There are 10 hidden switches. A switch that is on adds its own fixed numbers to the row, and there is some noise. The rows also spread widely along 11 directions, which tell nothing about the answers.
In the rows, 128 means zero.
Known rows, each followed by its switches (1 for on, 0 for off):
[ 99 130 183 143 121 196 179 156  82 142 163 141 194 118 149 126 148 161
 124 161 156 109 161 173 174 175 110 111 149  95 131 115  98 135 177 123]
1 0 0 1 1 0 0 1 0 0
[ 79 123 146 143 161  93 112 118 148 169 153  81  82 179 141 113  88 110
  80  67 101 123 133 128 173 117 146 108 127  78  54  81  95 124 100  91]
1 1 1 1 1 0 1 0 0 0
[ 75 113 159 102 141 127 160 139 177 165 135  97  81 116  95 104 158 143
  63 161 128 104 101 128 183  65 140  77 126 109 132  85 110 149 123  64]
1 0 1 1 1 0 0 1 1 0
[100  90 131 115 114 178 137 138  98 108 156 167 125 109 116 124 151 154
 156 125 139 134 169 123 113 182 154 126 135  74 105  99 149 116 118 146]
0 1 1 0 1 0 0 0 1 1
[110 110 178  97  98 155 171  96 111 103 220 201 140 177 128 206  86 150
  77  98 167 150 184 129 129 129 129 160 161  97  94 169 111 128  86 128]
0 1 0 1 1 0 0 0 0 1
[124 135 167  90 130  78 120 117 101 180 215 117 173 194 144 143 113 110
  81 130  97 119 184 114 184  98 104 106 136 129 102 124  86 136 125 105]
1 0 0 0 1 0 1 1 0 0
[ 74 120 163 138 118 182 147 140 136 116 107 132 101  87 134 125 151 141
 148  75 102 163 130 147 129 152 116  82 111 138 133 134 125 138 158 114]
1 0 1 1 1 1 1 0 1 1
[ 95 135 113 152 117 192 102 120 147 124 105 138 124 122 167 110 152 148
 174  75 114 163 162 152  92 150 108  84 104 155 101 106 106 126 114 123]
0 0 0 0 1 1 0 1 1 0
[ 94 143 111 131 130 165 108 129 153 122  83 102  84 152 152 108 115 134
 139  66 119 164 112 160  96 144 131  95 124 141  70 142 120 131 125 120]
1 0 0 0 1 1 0 1 1 1
[136 159 169   5  74 128 200 109 178 155 173  72 119 124  91  89 178 106
 109 148 193 115 134 132 140 105  93 107  88 175 136 117 129 104  69  97]
1 1 0 1 1 1 1 0 1 0
[ 65  86 186 156 144 135 141 113 138 146 173 159  93 134 123 180 110 134
  74  86  94 138 144 125 176 120 140  89 137  90 114 102  95 149 150  83]
1 1 0 1 0 0 1 0 0 1
[113 136 146 117 113 181 169 109 106 108 186 175 142 176 137 186  77 156
  93 104 181 164 158 167 122 148 139 167 168  83  84 178 105 133 101 127]
0 1 1 1 1 0 1 0 0 1
[130 136 135 101 142 180 104 138 137 129 148 114 108  95 117 111 125 116
 100 120 142 172 135 172 114  90 129  46 119 146 114 143  98 168 153  77]
0 0 0 0 0 1 1 0 0 1
[118 133 142  82 114 169 155 139 151 141 150 114 133 115 109  91 170 142
  97 157 170 138 117 159 145 109 118  89 128 132 133 101 102 139 110  74]
0 1 1 1 1 1 0 0 1 1
[106 106 134 103 126 141  70 127 141 121 139 133  72  67 109  93 149 106
 143  88  86 169 169 106  97 132 153  38 103 128  92 133 135 142 155 130]
1 1 0 0 1 0 1 1 1 1
[ 99 103  96  78 125 146  97 113 156 157 156 146  99 133  98 114 170 157
 110 170 124 143 132 107 124 101 151  88 136  82 110  77 124 139  98  98]
1 0 1 0 1 0 1 1 1 1
[ 96 113 214 104 112  94 175 133 130 151 155  93 115 105 115 122 148  82
 130  91  73 110 167 115 205 167 137 115  96 130 152 114 148 118 164 134]
1 0 1 1 0 0 1 0 1 1
[110 144 157 101  81 178 182 128 102  84 125 133 134 103 140 116 137 128
 186  60 151 147 173 147  91 214 113 140 115 132  86 166 154 101 114 173]
1 1 1 1 1 0 0 0 1 1
[116 169 161 127 139 138 138 140  69 120 170  96 165 151 170 115  55 115
  93  79 148 147 169 181 125 112 104 109 153 106  40 172  77 154 128  96]
1 0 1 1 0 0 1 0 1 0
[148 150 163  63 112 194 141 141 114  94 157 124 125  80 115 128 106 100
 127 115 152 189 162 177 109 164 149 119 119 142 108 222 143 153 177 147]
1 0 1 0 0 1 1 0 1 1
[ 85 115 145  84  96 115 248 161 111  94  90 125  85 122 100 144 147 162
 114 108 165 103  66 119 106  87  99  96 148 168 135 175 166 139 116 111]
0 1 1 0 1 0 1 0 1 1
[134 150 125  72  93 120 153 116 150 144  85 155 121 161 152 136 169 120
 171 116 114 154 105 115 117 171 103 135 113 171 159 153 156 131 125 172]
0 0 0 1 0 0 0 0 0 1
[ 88 118 137 125 127 138 127 111 121 127 161 121 105 163 140 142 107 131
 120  54 114 148 152 131 125 137 120 113 129 112  64 118 103 121  92 115]
1 1 1 0 1 1 1 0 0 1
[ 88 115 133 130 132 205 100  96 181 142 145 159  95 130 129 144 131 152
 100 103 138 174 124 158 126 130 143  96 124 100  96  90  84 152 116  78]
1 1 0 1 0 1 0 0 1 1
[125 107 162  77 113 111 100 104 115 138 192 175 149 130 139 146 136 105
 132 112  84 156 206  87 148 143 136 132 117 112 127 130 130 133 117 157]
0 0 1 1 0 0 0 0 1 0

New rows. What belongs after each?
[114 119 147  82 143 140 139 126 143 130 172 131  84 168 115 168  83 119
  71 116 138 161 134 134 152 121 178 159 138  90 111 169 141 133 121 134]
0 0 1 0 1 1 1 0 0 0
[109 117 154 101 130 121 124 141 104 161 184 100 144 132 116  88 143 113
 115 135 118 112 171 133 165 142 141  81 131 102  91  86 110 122 147 101]
1 1 0 0 1 0 1 1 1 1
[101  91 169 100 130 175 176 141 110 121 178 172 102 131  97 182 113 149
  84 158 155 141 115 135 160 161 175 138 158  66 130 161 153 141 172 132]
1 1 0 0 1 0 1 0 0 1
[ 96 122 159 116 122 159 200 162  77 113 129 155 153 166 141 150 127 171
  94 133 166 125  89 148 131 103  85 102 174 128 129 151 108 152 129 106]
0 0 0 1 1 1 0 0 0 1
[ 97 161 137 103  97 170 170 120 152 117  91 138 111 143 158 144 133 151
 145  72 139 173 100 152  98 129  81 122 120 174 118 181 122 142 112 129]
1 0 1 1 1 1 1 0 1 0
[ 94 142 128 122 112 170 130 104 153 118 139 121  90 145 141 145 100 143
 128  67 141 162 153 159  94 132 132 117 126 123  62 146 117 124 108 113]
1 0 0 0 1 0 1 1 1 1
[126 136 148  84  99 157 166 104 123 146 177 164 164 170 134 173 144 149
 122 148 146 135 153 137 154 158 104 161 135 118 124 127 115 133 105 128]
1 0 1 0 0 0 0 0 0 1
[149 163  77  57 121 143 108 150  96 135 117 128 153 174 147  74 143 136
 136 155 161 173  96 141  85 126 112 112 155 119  97 148 122 142 104 134]
0 0 1 1 1 1 1 0 1 1
[116 140 158  85 127 123 103 102 166 140 156 117  91 152 135 139 105  85
 112  72  90 182 156 130 151 155 156 140 109 125 104 158 129 130 129 142]
1 0 1 1 0 1 1 0 1 1
[ 92  98 137  89 113 158 141 115 145 118 161 163  88 109 105 147 150 146
 106  97 134 159 144 111 105  94 125  82 127 118 118 126 116 138  87 102]
0 1 1 1 1 1 1 0 0 1
[ 61 127 121 151 154 185 144 136 155 142 104  91  76 142 124 106 118 159
  92 102 153 137  80 178 131 106 138  92 141  76  76  71  94 142 103  58]
1 0 1 1 0 1 1 0 1 1
[ 74  98 143 126 148 150 130 124 155 130 164  98  64 164 111 133  91 129
  71  91 130 130 151 151 157 119 200 142 141  64  70  94 126 113  95 106]
0 0 1 0 1 1 0 1 1 1
[ 61  93 153 122 133 157 162 103 204 158 138 134  45 127 102 166 132 140
 102 114 121 133 117 125 172 146 179 146 108  82 125  83 145 120 123 106]
1 1 1 0 0 0 1 0 1 0
[121 143 178  96 123 150 151 141  97 121 195  97 154 104 122 119 125 116
  94 107 135 137 178 158 148 102  92  69 121 147 101 145  88 149 135  81]
1 0 1 0 1 1 1 0 0 1
[135 114 122  48 112 100 107 133  91 133 150 162 125 134 127 117 145 120
 145 131 108 157 145  75 103 143 127 106 130 116 105 162 157 138 127 164]
1 1 1 0 1 0 1 0 1 0
[ 90 122 162 143 131 100 172 123 107 129 147 116 120 179 148 170  84 124
  98  59 110 123 140 140 154 126 129 128 141 127  88 149 114 135 125 116]
0 1 1 0 0 0 1 0 0 1
[ 89 140 140 111 103 154 213 124 147 115 110 166 105 190 137 194 104 180
  82 116 170 143  71 153 130 111 118 166 168 127 128 182 130 145 105 110]
0 0 1 1 1 0 0 0 1 1
[ 67 134 161 194 139 157 143 119 119 122 149 111 121 147 162 155  83 149
 103  30 112 135 160 174 149 131 102  87 127 128  48 121  68 143 119  74]
1 1 1 0 1 0 0 0 0 1
[114 133 143  48 101 109 159 109 188 157 145 101  83 160  99 110 159 120
  98 136 144 122 113 113 144 103 125 118 110 129 124  97 135 117  77 100]
1 0 0 1 1 0 0 0 1 1
[ 96 100 176 132 136 202 120 127  97  97 187 175 132 108 129 167 103 143
 104  93 126 164 179 152 133 149 141 113 144  76  92 142  99 148 141 120]
1 0 1 1 0 1 0 0 0 1
[ 62  86 125 114 101 156 165 113 168 122 129 128  70 130 100 130 163 159
 144 103 131 106 158 107 121 139 159 136 114  87 107  57 161  89  59 129]
0 0 1 0 1 0 0 1 1 1
[ 89 121 113 145 167 160 104 154 122 172 105 147 120 176 150 120 130 152
  92 153 109 164  63 151 170 133 153 108 163  84 140 109 106 163 173  99]
0 0 1 1 1 1 1 0 1 1
[ 87 128  93 151 151 194  96 113 131 133 118 179  99 190 163 178  92 176
 111  92 117 196  94 157 109 149 138 136 161  88  82 145 104 157 127 120]
1 0 1 0 1 1 1 0 0 1
[132 133 103  69 135 140  92 138 139 141 150 101 107 100 112  79 153 123
 108 138 139 156 137 128 101  63 113  40 111 138 103 108 103 152  91  75]
0 0 1 0 1 1 1 0 0 0
[110 119  83  98 145 150  94 136 174 154  84 134  71 156 126 112 159 145
 118 142 116 165  59 127 122 122 144  87 123 132 138 110 134 154 127 109]
0 0 0 0 1 1 0 0 0 1
[112  93 149  63 109 128 108 118 114 143 199 155 136 139 114 121 161 114
 133 129  98 147 204  84 146 150 159 137 128  85 131  99 142 102  98 162]
0 0 1 1 1 1 1 1 1 1
[ 80  94 160 167 140 218 112 128 124 101 163 167 102  78 125 142 110 139
 125  88 126 165 183 160 134 177 183 111 130  61  94 108 120 137 155 117]
0 1 1 1 0 0 0 0 1 1
[105 142 141 154 141 152 112 140  66 129 137 140 172 141 183 126  99 134
 143  79 105 160 164 155 123 154  96  97 145 105  67 140  89 153 148 129]
1 0 1 1 0 0 1 0 0 0
[128 152  69  78 115 174 139 140 120 135  91 151 134 170 152 120 157 174
 150 149 169 167  76 138  82 126  97 124 143 134 123 148 131 143  96 133]
0 0 1 0 1 1 1 0 0 0
[ 93 115  87 137 148 131  96 120 142 123 104 157  74 177 149 152 102 162
 108  86 107 168  97 117 100 101 137 107 146 104  78 135 120 156 100 115]
0 0 1 0 1 0 0 0 0 1
[ 82 124 121 158 140 174 165 156 108 138 111 122 129 164 143  99 126 171
 106 131 177 117  81 173 134 142 136 104 162  76  87  83 107 134 125  87]
0 1 0 1 1 0 0 0 1 1
[ 67  90 173 150 158 140 102 119 146 144 167 118  85 115 123 133 109 115
  79  70  82 152 151 135 170 110 154  70 125  87  86  87  85 148 145  75]
1 1 1 1 0 1 1 0 1 1
[102 132  97 130 128 160 101  99 137 121 133 168 110 176 156 162  79 146
 114  79 132 185 142 154  90 135 159 140 154 102  60 166 109 145 114 130]
0 1 1 0 0 0 1 1 1 1
[117 154 115 123 124 145  94 100 184 159 129  84  96 153 149  94 126 102
 150  79 119 150 163 160 128 162 144 119  80 133  88  78 116 110 102 112]
0 0 0 0 0 0 0 0 1 1
[120 120 180 101 144 141 156 154  82 153 193 143 172 155 126 145 116 137
  55 172 143 132 127 148 186  95 118  99 159 106 149 143  93 163 162  90]
0 0 0 1 1 1 1 0 0 0
[103 121 143 100  98 182 151 121 151 135 152 142 139 120 124 127 178 143
 147 130 133 137 167 144 143 168 127 123 113 143 140 101 124 111 118 128]
0 1 1 0 1 1 0 1 1 1
[ 94 122 167 119 110 194 179 117 164 135 135 182 131 133 134 200 151 158
 108 134 125 158 117 157 170 148 119 140 124 162 190 148 120 156 163 107]
0 0 1 0 0 1 0 0 1 1
[108 155 150 109 140 139 162 126 133 145 178  87 107 197 133 147  60 125
  57 116 162 135 128 180 170 131 160 169 157  82  66 151 114 129 118  96]
1 0 1 0 1 0 1 0 1 1
[131 141 134  82 131 133 123 125 139 168 159 116 137 130 120 114 155 115
 109 151 122 142 128 144 160 129 120  83 117 139 123 112 105 156 146  92]
1 1 1 0 0 0 1 0 0 1
[106 102 158  65 113 101 158 125  53 116 200 145 145 192 121 161  90 128
 105  93 124 126 169  96 128 126 127 162 161  80  70 139 136 115  80 151]
1 0 1 0 0 1 1 0 1 1
[ 76  75 163  66 100 173 219 129 138 123 160 174  93 162  81 178 152 179
  79 165 187 109  93 117 145 139 160 162 169  67 135 121 157 115  95 142]
1 1 0 1 1 1 0 1 0 1
[ 77  97 127 125 121 183 144 139 151  86  95 140  51  66 105 115 154 164
 119  71 147 152 104 127  61  72 108  23 122 140  98 118 116 151  94  82]
0 1 0 1 1 1 0 0 0 1
[ 95 131 139  98 110 116 122 108 137 140 127 144 108 149 151 132 138 129
 135  55 105 165 130 105 109 107  87  81 115 166 103 133 103 136  98 114]
1 1 0 1 1 1 1 0 1 0
[110 108 116  88 118 160  88  76 163 122 170 185  97 146 133 163 118 138
 111  78 128 182 173 106  84 101 134 117 123 110  79 120  97 136  47 120]
0 1 1 1 0 1 0 0 0 0
[ 76 122 201 134 117 164 201 123 140 109 171 125 102 100 108 168 112 142
  71  81 151 128 148 161 156 101 113  89 131 129 106 153  95 147 131  70]
1 1 1 1 1 0 1 0 0 1
[ 79 117 171 172 136 134 156 146  80 118 147 139 148 179 162 156  86 143
 103  73 102 125 159 147 166 153 137 136 167  93  90 147 110 131 144 137]
0 0 1 1 1 0 0 1 0 1
[102 137 129  75 116 110 151  95 189 181 165 119 100 187 111 151 150 147
  76 144 133 132 107 123 167  76 110 125 122 138 127  94 100 138  78  68]
1 0 1 0 1 0 1 0 1 1
[110 137 172 109 141 147 156 138 105 139 201  66 125 164 127 117  76 114
  74  98 165 115 164 171 157 121 135 123 133  88  55 117  98 114 107  92]
1 0 0 0 1 1 1 0 0 0
[ 91 100 105 105 119 148 105  99 162 142 126 149  90 119 126 132 162 155
 139  90 110 158 137 101  87  71 100  61 101 145 117  75 104 139  73  85]
0 0 0 0 0 1 1 0 1 0
[119 142 120 103 124 136 147 163  53 134 123 129 175 166 152  84 139 155
 135 146 145 126 107 138 125 141 101 112 166  94  85 121 116 142 126 125]
1 0 1 1 1 0 0 0 1 1
[106 121 159  87 101 126 147  81 167 142 159 179 106 151 135 207 132 126
 131  90  90 167 162 101 146 141 118 154 101 149 144 160 135 136 115 148]
1 0 1 0 0 0 1 0 0 0
[152 167 159  65 103  78 145 124 127 150 164  98 161 186 149 111 129  83
 112 116 117 131 163 137 174 160 123 142 128 164 116 168 121 121 128 151]
0 1 1 1 1 0 0 1 0 1
[111 107 148  52  86 165 197 132 106  89 165 146 115  99  85 142 152 156
 116 126 181 132 144 119  85  95 108  99 139 136 121 155 144 127  81 109]
0 1 1 0 1 1 1 0 1 1
[139 141 141  52 129 118 147 158  89 142 133 119 151 160 128  93 134 116
  89 158 154 142  82 139 130 110 115  90 161 127 107 159 116 164 141 111]
1 1 0 1 0 1 0 0 1 1
[106 145 159 122 130 200 153 139 127 123 153 107 135 124 131 110 123 130
 102 120 162 140 149 195 151 169 143 116 140 105  88 140 100 132 145 113]
1 1 1 1 1 1 0 1 0 1
[ 96 105 178 128 130 158 134 116 152 142 181 147 115 142 126 180 127 122
 101 102  93 148 173 138 193 162 154 142 111 120 147 121 123 126 144 122]
0 0 1 0 1 1 0 0 0 1
[ 84 134 143 131 122 141 116 108 150 181 157 113 139 188 153 117 142 125
 128  95  98 136 157 146 186 183 138 142 125 104 101  69  92 101 114 124]
1 1 1 1 1 1 1 1 1 1
[ 93 138 120 141 119 190 117 107 160 111 100 147  85 135 154 150 109 140
 160  63 116 182 135 159  99 186 145 142 115 118  83 150 135 133 128 142]
1 0 1 0 0 0 0 0 1 1
[102 160 154 109 114 150 176 118 164 144 125  92 114 161 152 132 119 124
 120  79 140 138 117 168 158 162 115 145 104 163 102 139 117 119 120 116]
1 1 1 0 1 1 0 0 1 0
[112 161 127 110  91 188 160 115 133 110 130 136 149 154 158 131 133 156
 146  86 170 161 146 172  92 142  89 136 129 148  98 141 100 122  74 114]
0 0 1 1 1 1 0 0 1 1
[132 177 134  74  98 149 149 120 153 107 126 100 118 126 137 105 122 109
 113  82 159 173 136 171  97 101 112  90 126 188  98 196 107 140 111 104]
0 1 1 1 1 1 1 1 1 1
[128 137 137  71  98 163 149 123  76  98 176 157 152 159 139 159 114 141
 141  96 147 166 164 136  94 152  99 141 146 121  86 185 130 132  96 158]
1 0 1 0 1 1 1 0 0 1
[101 107 151  53  95 146 182 108 176 119 124 171  76 137 109 185 158 144
 120 120 128 149 107  97 126 137 137 147 124 155 147 180 167 132 110 162]
1 1 1 0 1 1 0 1 0 0
[127 151 137  72 117 162 145 144 149 111 135 104 108  80 104  80 150 125
 105 140 167 147 134 155 105  80 115  59 116 149 114 149 119 153 112  77]
0 0 1 1 1 0 0 0 1 1
[124 162 169  97  99 171 174 124 125 149 181 113 168 125 128 116 153 131
 121 137 165 129 163 175 162 163  98 117 116 130 116 120  94 130 124  99]
1 1 1 1 1 0 1 0 0 1
[ 99 108 131  66  92 168 165 122 140 131 129 174 119 121 107 152 194 170
 145 143 128 147 112 100 115 124  93 111 124 145 162 120 143 133 104 123]
1 0 1 0 1 1 1 0 1 1
[ 98 136 135  82  74 105 200 112 116 126 146 133 150 155 136 144 159 161
 143 102 140 107 161 105 104  78  56 115 126 178 119 130 120 116  55 117]
0 0 1 0 1 0 1 1 1 0
[111 124 158 128 123 153 143 123  75 111 208 136 156 159 143 162  80 135
  92  68 141 147 188 155 128 119 114 119 153 111  63 150  83 131  99 101]
0 1 1 0 1 1 1 0 0 1
[ 67  93 129 144 143 168 122 126 169 123 105 141  69 100 122 149 144 157
 109  91  98 149 122 129 118  78 132  60 121 137 119 111 110 162 122  88]
0 0 1 0 0 1 0 1 0 0
[107 164  54 101 121 174 123 129 150 139  70 123 109 184 153  90 151 171
 144 121 170 169  63 157  68 113 102 112 146 123  90 112 111 134  68 104]
0 0 1 1 1 1 1 0 1 1
[ 93 114 121 112 160 118 128 135 139 165 145 125 108 180 127 132 112 144
  62 157 125 129 103 130 165  84 165 124 166  64 110 109 112 153 124 102]
0 0 1 1 0 0 1 1 0 0
[ 98 123 113 119 143 119  95 107 138 194 156 146 129 215 159 136 127 138
 121 128  98 149 134 111 173 172 147 162 135  58 103  71 113 120 102 139]
1 0 1 1 1 0 1 0 0 0
[ 89 103 161 110 100  83 172 115 110 149 141 140 127 181 149 150 134 125
 152  70  90 110 159  87 148 150 105 144 122 117 124  94 143  97  89 162]
0 0 0 1 0 0 1 0 0 0
